The same things were measured in two ways. Each way mixes the same 9 hidden numbers, adds some noise and spreads widely along 7 directions of its own, which tell nothing about the thing.
Some things both ways: the first way, then the second way.
[  2  -7  -5  -8  -2   7   6  -2   6 -10   6   7   1   3   9  -1   1 -15
 -14  12  -2  -2   0]
[  0  -2  -2   1  12  -4   5 -13  -4  -3   4  12  -2  11   9   7  -1  22]

[ -2  15   0   0   1  -8  21   2  12  -5 -10 -12  12  22 -16   6  -2 -27
 -19 -12  36  34  23]
[  7  -2  -7   9  26  -5 -16 -31 -31   1   1   6   3  -8  16 -15  22   5]

[ 10  15  -2  -2  10   0   1   0  -2   2  -7  -7  -1   7  -8   1  -6  -1
   2   9  -2  -3 -20]
[ 17 -14  -8  -3  23 -13  -2 -25 -18 -17  -5  -8  -2  -3   6 -11  14  -2]

[ 19  18  -8   5  -3 -28   8  -3   3   1 -27  -4   0  -9 -18  15  -2  11
   3   6  18  23  -4]
[  6   6 -16  -1  -8  11  -8  -8 -30  12  -6  -1  -4 -17 -13 -16  21  -9]

[ 21  12   9  -5  -2   6  20   9  -7 -14 -14   5   5  -8  11   5   7  11
 -18   9  22  10  -3]
[ 22  -1   9  14 -17   4 -10   3   2  10  -9 -16   1  -9  -9   4  -7  -7]

[ 11  16  19  14   8  19   9  17 -25  -2 -10 -10  11   2 -16 -10 -19  25
   3   8  -7  -7   0]
[ -6  -1   7  13  32  -8   9 -23  -2  -8  -4  20  12  15  28   2  -5  -4]

[  4 -18  -7  -1  -6   4  -9   8  17 -25  -4   5   6   4 -12   7  23 -24
  -1  -1  -7   9  -7]
[  9  -7  16  11  38  -6   3  20 -10 -18  -1 -16  -1  16  16   0   9  -3]

[ 22  14  -1  14   5   6   2  14  12 -12 -18 -22  22  12  -1   1  24  -8
  -5   6  -1   4   2]
[-20  -8  -3   2  -2   9   1  15 -13  -4  15 -20 -10  -3 -27   4 -22 -21]

[  5   2   8   0   9   6  -2   2   3  -9  -9 -15  -3   4 -18   6   0  15
  -5   7   8 -15  -8]
[-28  -1  -3  15  14  10 -12  -4 -16   0  20  -2  -8   3  10  -9   9 -20]

[-13  -2  16  -5   5   1   1  -3   1   4   5   4  -3  16  18   3   3  -1
   2   1  -1  -4  -7]
[ -1   7  -4 -13  -9  19   6   6   2   1  -6   2  10   6   0  11  13  14]

[  7   1   5   8   6   7   1  11  19 -18 -16   3  15  -5  -1  11  47  25
  18   5   8  -4  -1]
[ 13  -2  -3  11 -26   6   6   5   2  13  -2  -2  -3  -3 -14  10  -5   4]

[ -2  22  -4   3 -13 -17  -8 -20  -9  14  11  -6  -4   2  15   6 -21  -3
  -7   5 -16 -16   1]
[  3  14 -14 -15 -12   0  -4  -8 -13  13  -9   5  -3 -10 -13  -3   7   0]

[  3  -7 -17   0   0 -11  10  -5   0   8  -3 -10 -13 -10 -19  -2 -13  -3
   7  -1   6   1  -3]
[ -4  13 -13  -8 -36   8   4  -6  25  -2   2  17 -10   2 -15  -9  -3  -6]

[  4 -10  -3 -18  14   1  -9  -6  13   1  -6   9 -17 -13   3   4  -2   3
 -15 -14  11   6 -11]
[ -1 -13  -5  -7   6 -12   8   1   3 -18   8   1  -7   8  -2  -5 -17   3]

[  0 -22 -22  -5   8 -16  -5 -19   7  10  -1   4 -16  -6  -1   7  -7   2
  17   3 -14 -10 -16]
[  3  -7 -17  -3 -15  -1 -11  -1  -1   4   4 -12  -9 -22  -2 -12  30 -22]

[  3 -12  -6 -10   5 -16   7  -3   3   0 -13 -14 -19  -8 -23  10 -14   9
   2  -2  16  -7 -15]
[ -5  -6  10  16  22  22 -18  -9 -36   9   8 -21  -6   4   0  12 -13   9]

[ -2   2  -8   8  16 -19  -3  18   5  -9 -23 -13  10   8 -26   5  -7  20
  20  -4  -8   0  -5]
[ 14 -18  -1   0   7 -22  10  -8 -11  -6  -4  -6  -4  -1  -5   4 -26  -2]

[ -4   2   8  -7   2   7  12   3   3  -7   0   4  11   5  -2  -2  -7  -7
  -6 -20   6   2  19]
[ 10   3   8   4   0  -8 -11  -1  13   2  -3  -2   4  -4  12   0  -9  -4]

[ -6   3  13   4  11  11  -4  21  -4  -8  -6  -6   8   5 -11  -8  -2  13
   7  -7  -7   0  -2]
[ 10 -14  10  10  24   5   0 -15 -15  -5 -10  -1  10  -3  19   2   2   3]

[ 18  27 -13  -4 -11  -8  18  14 -14 -11  -6  -4   9  -1   7  -2 -14 -12
 -15  22  -2   4 -17]
[-13  11   0   1  -5 -18 -10   0  13  14  24  18 -28 -27 -12  18 -29  18]

[ 18 -12 -18  -2  -6 -16   6 -13   4  -9 -17   5 -10 -17 -34  19  -1   3
   5   3  10  14 -14]
[ 20  16 -12  -6 -19  18   5   1 -10   3 -16   4  -1   0 -25  -9   8  -7]

[  0   1   3   0  12  20 -10   2   7  -4   5   3  -3  -7   1  -7   6   8
  -2  -5  -5  -9   0]
[ 31 -19  -4  -3   6  -5  16 -35 -12 -14 -22   6   9  10   1  -1 -12  16]

[-10  -9  -2   4  13  -5  -2   7  14   2  -8  -2   0   3   2   1  11   8
   3  -7  12  12   7]
[  8 -22   5   9   5 -19  12  24   4 -21   9 -21  -3  17  -2  -2 -18 -12]

[ 10  15   9  10   9  15 -15  11   4  13  -5  -2  15  -3  20 -19  16   3
  14 -15 -25 -11  12]
[-5 -6 15  4  3 -2 -8  6 21 -3  0 -9  7 -6 15  6  2 -5]

[ -2  -4  -4   7   3   5 -17  18  -6 -11   2 -10  -6 -11  -5  -8 -10   9
  -8  -1 -15 -10  -7]
[  8 -16   2   7  -8  -1   6  -7  -3  -1 -11   2  -7 -15  -4 -11 -13 -20]

[-10   6   8  -6  25  -5  17  18  -9   0 -12 -10   3  17   0  -1 -23  20
  -7   3  18  10  -4]
[  7  16  14   9  -6  17 -20  10  10  15   5  -6   6 -10   4  19  10  23]

[ -9 -12   5   0  12   8  -9   6  11  -4  -1   0  -7  -8  -9  -2   5  18
   7 -11   2  -9   2]
[ 11  -3   8  16 -19   6  -9  11  14   5   2  -9  -1 -11   0  -1  -2 -11]

Other things, the second way, with their names:
q62: [  8  16  14   0  24   9 -12  18 -15  -5  -7 -22   2   9  -2   1   6  -5]
q338: [ 11 -19   7  10  21   1  -9  16 -23   0   7 -28  -9 -16   3  10   6   1]
q240: [  8  -8 -12   1 -11 -14   6 -15   8  -8  -2  16  -6  -8   8 -19  10 -12]
q573: [-10   4  -3   0   4 -16  -5  -7   3   4   9   9 -13  -2   8  -2  -4  -2]
q13: [-5  5 16 25  7 -9 -8 27 14 10 17 -1 -8 -4 21 10  8 -1]
q850: [ 18   1  13  14  12   2 -17   6  -2   3   3 -17   5  -8  10  11  12  11]
q565: [ -4   4  -1  -3  -2  -7   4  11  18 -18   7  -2   1  24   9  -7   6  -4]
q859: [-13   8 -15 -13  -2  -3  18  -2   6 -10   1  33   0  19   4 -13  -3   2]
q189: [-7 11  1  4  2 11 -1 -6 -8  9  6  7 -4 15 -3 15 -7 27]
q999: [14 35 18  4 -6 13 -1 33 31 -2 -6 -3  6 18 -6 17  8 13]
q186: [ 33  -2   1  -1 -11  -1  -2  -4   0  -2 -12 -11   3 -10 -16   7  -8  13]
q114: [ 4 24 10  2 -9 17 -9 18  9 14 -9 -5  4 -1 -4 11 16  4]
q490: [-15   6  -6  -8  -3  -5   9   2  11  -1   4  20  -7  -2   5   0  -3  -6]
q661: [ 42 -21  13  -4  24 -17  26  -8  10 -33 -24  -3  10  16  11   8 -23  11]
q586: [ 20 -18   4   9  31  -6  -1 -21 -25  -6 -17 -19   5  -7   8  -1  -2 -20]
q457: [ 34  -4 -12   0 -39 -11   2   1  18  -5  -1  -2  -8 -17 -15  -8   7   2]
q312: [-25 -11 -14 -10  11   8   8 -16 -24  -5   4  10  -4  10  10  -9  10  -3]
q193: [ 15   7   9  11   0   2   0  -8  11  -2   0   4   0  14   0  12 -15  19]
q637: [ -7 -22  -6   1   0 -18  12  -4   1 -13   9   8  -6  15  12  -9 -24  -7]
q222: [-39  -2   6  12  35  15 -10  29 -24 -12  26 -24 -14  20   8  -7  14 -26]
q408: [  0  -3  -6   8  -2 -23   8 -14  17   1   5  28  -6 -17  11  -2   1   1]
q134: [ -8   3   0  -2   3  -6   3  -9   8   4   8  19  -7 -10   3  14 -21  11]
q185: [-10   4   7  18  10 -31  -1  12  14  -1  14  12 -12  -3  12  -7  -9 -17]
q543: [  3   3  -1  -5  12  11   7  17 -13 -14  -7 -15   4  22  -6  -8   7 -14]
q126: [ 20  12  -9   5   5   2   5   8 -24  -2   1  -4  -6  21 -11  -2  21  20]
q341: [ 10  14   8   7  12  32  -6  16 -25   3  -2 -19   4  17 -13  13   8  18]
q771: [ -1  -1 -11   5 -20  -2 -14 -10  18   9   8  22   1 -50  11 -10  30  -7]
q290: [  8  11   2   6  -9   9 -21  -9 -16  21  -5  -6  -6  -9   3  -3  10   3]
q284: [ -3  -1  -7 -15  -7  11  21  -9   4  -6  -8  20   2   9  -3   9  -6  20]
q658: [  3 -10   0  15  -3 -38   7  -9  24   0  13  21 -12  -3  23   2  -7   6]
q38: [ 14   5  12  15  14   0 -25   7 -12   0  -5 -24   5  -9   3 -13   7 -21]
q892: [  4 -12   8  -4  29   0  10   9 -19 -15 -11 -13   0  15   8  -2  -4  -8]
q813: [  7 -12  -7   6  -5   1 -11 -13  -6   7   4   9 -10 -37   7  -7  12  -3]
q404: [  5  -5  -9  -4 -11   9  13 -22 -12  -2 -11  11   2  17  -6  -5 -19   3]
q576: [-11  14   9   0  17  14  -4   6  -6   5 -11  -5   6  15  13   3   7 -16]
q563: [  2  -5  -1  20   1  -4   8 -15   1  10  10  17  -7   1   6  17  -3  24]
q555: [ -7 -20   5   1  20  16   2  10 -33  -7   3 -24  -3  13   0   5 -14  -5]
q309: [-28  15 -10 -11  -8  31  -2  -7  -8   8   2  29  -3  -1   0  -9  16  10]
q243: [  2 -14   8  -5  -3   0   2  19  13 -17   0 -18  10   0   4   0  -6 -12]
q274: [ -4  -5 -15 -11  13 -17   0 -24   1 -19   5  15  -3   6  23 -22  26   0]
q279: [  5  17  -2   9 -18   1  -8   8  11  21   3  -1  -5 -19 -10  16   9  -2]
q877: [ -2  10  13   6  -2 -13  -6   1  27   0  -1   5   1   9  18   1   1   0]
q836: [ -8   1  -8  -5   1   2  11  11   2 -18   5  -4  -4  40   2 -11  12  -2]
q579: [-24 -10   2 -12  28  -1  12  14  -6 -14   8  -1  -5  11   7   8  -4   2]
q190: [ -5  11 -12  -3   4  -5   7   7   1  -1   2  10  -1   2  -4  -3   7 -15]
q275: [  2   6  -9 -21   0  -5  15   5  -5 -16 -10  -3  -6  36 -11  -9  -5   2]
q223: [ -1 -11   7  18  28 -29 -13  13  -9  -4  18 -18 -15 -13  12  -4  -2 -22]
q423: [ -4  -5   1   6  27 -12  -1  -5 -10 -10   8  -7  -2   6   6   1 -10 -14]
q800: [  0 -14   3   4  15  -7   9  -3  -9 -11  -5  -5  -3  14  13  -6  -2 -13]
q271: [ -5 -17  -8  -2  12 -15  -3  -4  -6  -1  17  -3 -21 -23   0  11 -11   3]
q77: [ -6   7 -11 -19   5 -15  12   1  10  -8   7  16 -17  -8 -10   7   4  16]
q172: [ 20 -17   0   6 -27 -18  14   9  31 -13   1   0  -2   5   0  -1 -24 -10]
q78: [ -3   2   3  -2  25 -16   6  10   3 -19   2  -1  -8  11   8  -7   1 -15]
q198: [ 33  -3   1   0 -16 -23   8   2  29 -16 -11  -8   3   0  -1  -4   3 -11]
q684: [ -3   5  -6  -3 -14 -19   1  -6  31   1   6  27   1 -16  18  -1  15   7]
q327: [ -4   0  -5  -1 -30   9   8  19   8  15   4   4  -8 -16 -12  12  -8  -3]
q116: [-23  -1  10   6  24  -9  -3   6  15  -6  13  15  -7 -11  25  -1   2 -11]
q923: [ 10   6  -1  11 -26  14   4   8   8   4  -7   3   1  -2 -19  -7 -10 -16]
q262: [ 17  -3  -8   9 -12 -21   8  -7   8  -5  -5   3  -6  12   3 -15   7 -14]
q937: [ 32  32  14   6 -24  -4   6  12  38  11 -11   4  -1  -7 -25  35 -20  22]
q394: [ -1  -1  -6  -6  10  25  -3   9 -27 -10  -8 -12   1   2  -4 -20  33 -15]
q903: [ -6 -14   3  10  19 -11  -1  -6 -21  -6   6 -14  -5  16   8  -6 -19 -17]
q85: [ 12  -8   1  17 -19  -3   1   9  12   0   4  -3   5 -17  -9  -1  -8 -13]
q459: [ 17  -2 -12   2  -2 -26  -2 -32   5   7  -5  20 -12 -27   5  -3   2   0]
q66: [-9 12 -2 -4 -4 -3 12  2 14  3 -1 20  3  6  7  9  0  5]
q851: [ -2  -2 -15 -17 -38  12   6   3  26 -10  -5   8  10  -7  -3 -16  19 -13]
q129: [ -3   3  -1  12  -5 -11  -6  16   9   5  17  -1 -16 -18  -6   4  -1 -11]
q433: [ 13  -2 -12  10 -18   1   9 -15   1   6  -7  13  -8  -7  -9  -4  14   1]
q48: [  2 -11  -3  21  16 -31   7   7  12 -17  13   5 -10   0  13 -15   8 -29]
q128: [ 38   0   5   8 -16 -12 -14  -5  10   1 -12 -11   3 -14   0  -7   0  -8]
q35: [ -7  -5   2   8  14  10 -11   8 -15  -4   4 -16   0   3   8 -10  15 -18]
q17: [ 16 -19   6  24 -20 -34   0  -4  34  -2   4 -10   0 -14  12   2 -14 -29]
q166: [-35  17 -14 -14   1  -6   7 -23  17  -4   6  51  -6   4  16 -15   8   2]
q606: [ 13  10 -15 -17 -22  15  10  -6   2  -2 -27  20  14   4   0 -22  22 -10]
q731: [-14  -4   3  10   6   0  -2   1   5   5   9   2  -8 -11  11   7  12  -6]
q898: [-11   2  -1   3   3  -7   3  12  11  -5  21   2 -14   4 -10  13 -25   3]

Some of these things the first way, each followed by its name:
[  5  17  -3   3  -5  -5   4  -8  -3   9  -1  -8   2  -1  -5  -1 -23 -13
 -18 -18  10  15  23] => q38
[ -2  12  15   5   9  28   3   5 -28   6  20   2 -16  -7  21  -4 -19  28
 -29  24   7   0 -15] => q48
[ -5 -22  -7 -12   3  -6   5  -2  12 -17  -5  17  -2  -9 -11  -2  -6   4
   0  -6   2  -4   9] => q637
[ 15   2 -10 -18   6  -4   3  -8   2 -13  -3   5  -4  -8  15  10 -13   4
 -30   9   8  -8 -13] => q275
[ 22   0   1 -14   1  11  -8 -11  25 -11  -9   7  -3 -18  12  10  32   4
 -15  -3  12 -11  -4] => q189
[  5   9   0   6  -1   3   1  10   7  -9  -6  10  10 -11   6  -6  17  16
  13  12  -8  -7   5] => q658
[  4   6  -1  -1 -20   0 -18 -24   9   9  10   6 -12 -15  16   9  14 -15
  -6  -9  -7  -6  -2] => q223
[-13  -4  -2 -11   6  -9   6 -13  13 -13   8   1 -17  10   8  24   4   4
 -32  21  35  11 -16] => q126
[  1  18  -4  16 -16  -1  -8  -3 -13  16  11  -5   1  -7  -2  -9  -3  -9
  19   1 -25  -5  -2] => q78
[ -5  13  15   3  18   8  -8  11   3  10  -9 -15   1  -2   9  -4   1  24
  -2 -23  12  -4   9] => q877
[  2   1  -1   4   1   1  -5  -4   0   4   0  -2   0   1  -1  -1   3   0
   9   5 -12  -7  -7] => q198
[ -4 -28  -4  -8  13 -22  -3  -1  17   8 -22  -2 -11   7 -10   8  -8 -10
   5 -25   7  22   1] => q243
[-29 -26  -4   1 -12  -5  12   8   9 -23  15   1  11  25   9   7  15 -27
  -1   4  -2   2   7] => q327
[ 17 -11 -17  -3  -3  -9  -4 -10   8   0 -11  21   8  -8   1 -14  -3 -15
  13   5 -32  -2   7] => q851
[ -7 -17  -4   0  -3  -9  -1  -8  14   4  -2 -19 -14   7 -10  10  12 -19
   3  -4  15   5  -6] => q222
[ 22  14   1   0 -12  -3   4 -14 -11  21  -7  14 -13 -27  11  -2  -4  10
   8   6  -1   3  -5] => q35
[ -9   2   1   9   6   7   7  -4 -14   6  11  -4   0   8  -1   6 -15   9
   0   3  -3   3   2] => q190
[ -4   3  -1   2  -2  -2  -5   3  13   2  -4  -6  -2   6  -6   5  14 -18
  -4 -11  10  19  -3] => q394
[ -9  14  14  17  13   6  20  29  -3  -4 -12 -13  20  24  -5  -4   0   8
  -7   6  21  29  18] => q85
[-13 -17  -8 -12  -7  -5  14 -17  -3   1  19  -1 -21  10  11  11 -17 -28
 -31  12  19  11  -5] => q341
[ -6  25  27  -6  -2  10  -3  12 -10   2   3   6 -10  -4  11   0   8  22
   5   7   6  -2 -22] => q813
[  5   2   2  -5  -6  -3   8   4  -5  -5  -5  -1  -3   0  -8   2  -4  -4
   6   0  -3  -1 -12] => q134
[  4  -7 -10 -13  17  -9 -20 -13  18   2 -10   1 -14  -6 -18   1 -11   6
   6  -9 -11 -14 -13] => q274
[  9  29  15  -5   0   3  -3   6  -9  12  -7   4 -10 -18  12  -4  -6  20
 -12   0  13   8  -6] => q309
[  3 -13 -12  -2 -20   2 -23 -26  17   0  16   5 -13 -11  13   8  21 -25
  -6   0 -14 -11  -3] => q129
[  3  -8  -8   7  11  -4   4   1  -5  -5  -8 -11   4   9 -29   2 -22   7
  10   2 -12 -12  -7] => q423
[-13   8   4  11  -5  15  -2   8  -1  -3  18  -6  10  14  18  -9   6 -17
 -16   3  -4   8  13] => q408
[ -8   2  10  -1 -12  12  -3  -9   7  -4  13  18   6  -5   3   1   6 -11
  -6 -20  -1   8  21] => q606
[ 11  -6 -25  -9   2 -12 -15  -7   4  -4   4  -4 -14   4  14   9 -13 -27
 -24  17 -17  -1 -35] => q77
[ -9   3  13   3 -10   4   5  -8 -32  22  19  -7 -16  -5  13   2 -30  11
   3  -4  -8 -14  -2] => q576
[ 14   9  -9  16 -20  -8   0 -12 -16  25   2 -11 -13 -12   3   7   1  -6
  15  10  -8   2 -16] => q937
[-14 -18 -23   9  12 -17 -10  11   9  10  -4 -10   0  10  -5  -6  -8 -11
  21 -13 -21   4  -5] => q579
[ -4   6  -1   8 -12  -7  10  -5   0   1   3 -10   4   2  -5  -3  -4 -11
   3  -2   3  -8  18] => q903
[  8 -12  -6   5 -10   0   5  -8 -12   6  -1  -7  -7  -4 -14   4  -8  -9
  15  -3 -12  -4  -9] => q586
[  3  10   6   4  -2  12   0  -4  -2  -4   9   2  -3 -10  13   3   9  19
 -11  14   8 -11   0] => q262
[ 10 -14   8 -20 -11  17   4 -10   1  -9   7  32 -12 -24  19   1  12   5
  -7   8   2  -5  -6] => q172
[  5   1  -1   2  -5  -3   2  -2   3   0  -3  -6   1   2  14  10   5 -11
 -10  -6   5   9   2] => q114
[  5   4   3  -6   7  13   8   1  -7   1   3   3  -9 -11  -3  -5  -6  14
  -3   7   8  -8  -6] => q193
